The groups are shells around one centre, one inside the other: the same stretched ball of 5 dimensions in 7 sizes.
In the rows, zero is written as 128.
Some rows, each with its group after it:
[104 114 137 108 113 108 130 119]
(5)
[211  76 212 159 207 129 154 149]
(2)
[145 105 161 127 189 120 153 127]
(2)
[ 92 129 154 139 144 135 156 124]
(4)
[112 122 144 146 166 137 168 135]
(1)
[109 122  97  84 143  93 132 143]
(3)
[129 117 140 143 173 131 166 146]
(0)
[147  98 166 145 144 126 149 134]
(4)
[103 122 135 125 159 124 157 119]
(2)
[176  95 186 154 202 132 161 147]
(4)
[134 116 183 144 187 134 155 138]
(4)
[139 104 112 151 150 130 173 148]
(1)
[144 107 118  96 152  93 129 158]
(3)
[135 101 135 103 134 100 129 129]
(1)
[ 75 138 154 126 148 132 150 117]
(2)
[175  88 231 136 185 122 132 120]
(2)
[173  94 217 147 183 128 140 141]
(5)
[ 83 125 118  98  99 105 127 123]
(0)
[ 66 139 118  93 124 108 133 120]
(4)
[ 81 130  87 102 126 108 148 126]
(6)
[110 117 155 151 133 138 159 129]
(4)
[124 109 180 146 129 132 144 129]
(1)
[195  83 222 126 190 110 123 144]
(6)
[ 94 123 131 114 131 116 143 119]
(0)
[ 83 121 118 115  93 115 138 116]
(6)
[106 131 161 126 176 127 149 141]
(3)
[120 119 123 102 144 102 133 151]
(0)
[105 127 146 108 134 111 128 147]
(5)
[ 92 132 143 145 150 139 164 135]
(1)
[115 111 185 139 124 130 137 120]
(6)
[117 114 193 126 150 124 134 114]
(5)
[121 122 187 147 164 137 149 145]
(1)
[185  97 155 152 208 127 167 174]
(3)
[ 86 130 181 126 114 127 127 127]
(3)
[ 57 138 137 119  88 124 135 115]
(6)
[ 69 139 117 123 118 125 150 132]
(0)
[ 77 125  94  97 100 104 137 115]
(3)
[160  98 183 101 174  99 119 136]
(5)
[180  96 144 162 188 132 172 175]
(6)
[ 59 139 167  99  92 113 112 114]
(2)
[166  98 211 141 195 127 143 135]
(5)
[143 105 134 146 166 128 166 145]
(0)

New rows. What belongs after each?
[ 76 129 131 114 117 119 141 112]
(4)
[148 108 140 162 181 139 177 157]
(4)
[128 104 128 120 124 111 141 132]
(4)
[153 102 150 105 178 102 135 140]
(4)
[121 121 161 149 171 138 163 143]
(5)
[182  94 143 154 181 125 164 178]
(3)
[119 116 150 101 127 102 119 144]
(5)
[114 125  94 122 145 115 155 167]
(6)
[154 106 196 113 197 111 131 136]
(4)
[109 118 138  85 113  93 110 139]
(6)
[102 120 196 114 139 119 124 109]
(4)
[ 71 137 175  94 130 111 117 107]
(6)
[148  99 197 126 168 118 134 119]
(4)
[150  98 214 120 159 114 121 120]
(4)
[179  92 133 127 179 108 150 165]
(6)
[ 97 132 152  83 144  98 113 142]
(2)
[159  97 125 150 159 126 167 155]
(4)
[ 92 130 156 113 153 119 140 119]
(4)
[156 107 153 144 189 127 161 159]
(0)
[126 121 171 131 164 124 141 154]
(4)
[ 96 129 176 135 156 135 149 120]
(6)
[ 84 122  87  95  93 100 133 123]
(3)
[175  99 159 153 197 130 165 167]
(4)
[122 120 198 110 152 112 116 141]
(6)
[ 83 138 114  97 150 109 140 137]
(3)
[149 104 154 178 157 148 177 157]
(3)
[150 102 202 107 154 104 111 137]
(4)
[ 80 137 135 124 144 128 152 130]
(4)
[130 110 136  88 153  93 123 136]
(4)
[ 89 134 160  81 140  99 110 131]
(3)
[113 120 138 135 160 128 160 134]
(0)
[ 60 146  96 119 106 123 150 144]
(6)
[167  99 192 161 181 137 158 152]
(5)
[195  93 176 159 205 130 162 178]
(2)
[146 113 186 131 193 124 145 146]
(5)
[111 123 102 161 133 140 178 165]
(3)
[168  93 222 138 181 124 134 129]
(4)
[ 28 155  96 102  91 119 141 117]
(2)
[185  92 217 135 209 120 138 146]
(4)
[179  92 155 143 162 118 147 172]
(2)
[113 123 136 140 132 128 151 157]
(4)
[132 110 202  99 169 106 116 116]
(4)
[155 107 188 137 173 123 139 159]
(4)
[ 99 122 111 146 109 132 161 143]
(4)
[ 67 137 106  91 114 105 132 122]
(5)
[ 84 132 150 121 148 126 148 116]
(6)
[170  99 154 115 175 104 134 166]
(6)
[ 83 126  97 118 108 117 151 127]
(5)
[110 117 125 120 104 113 134 150]
(6)
[179  93 226 139 187 123 132 144]
(4)
[121 116 131 133 124 121 145 157]
(4)
[ 89 129 188 140 143 139 146 114]
(2)
[ 95 122 189 108 133 116 121 106]
(4)
[115 115  83 141 130 125 172 149]
(1)
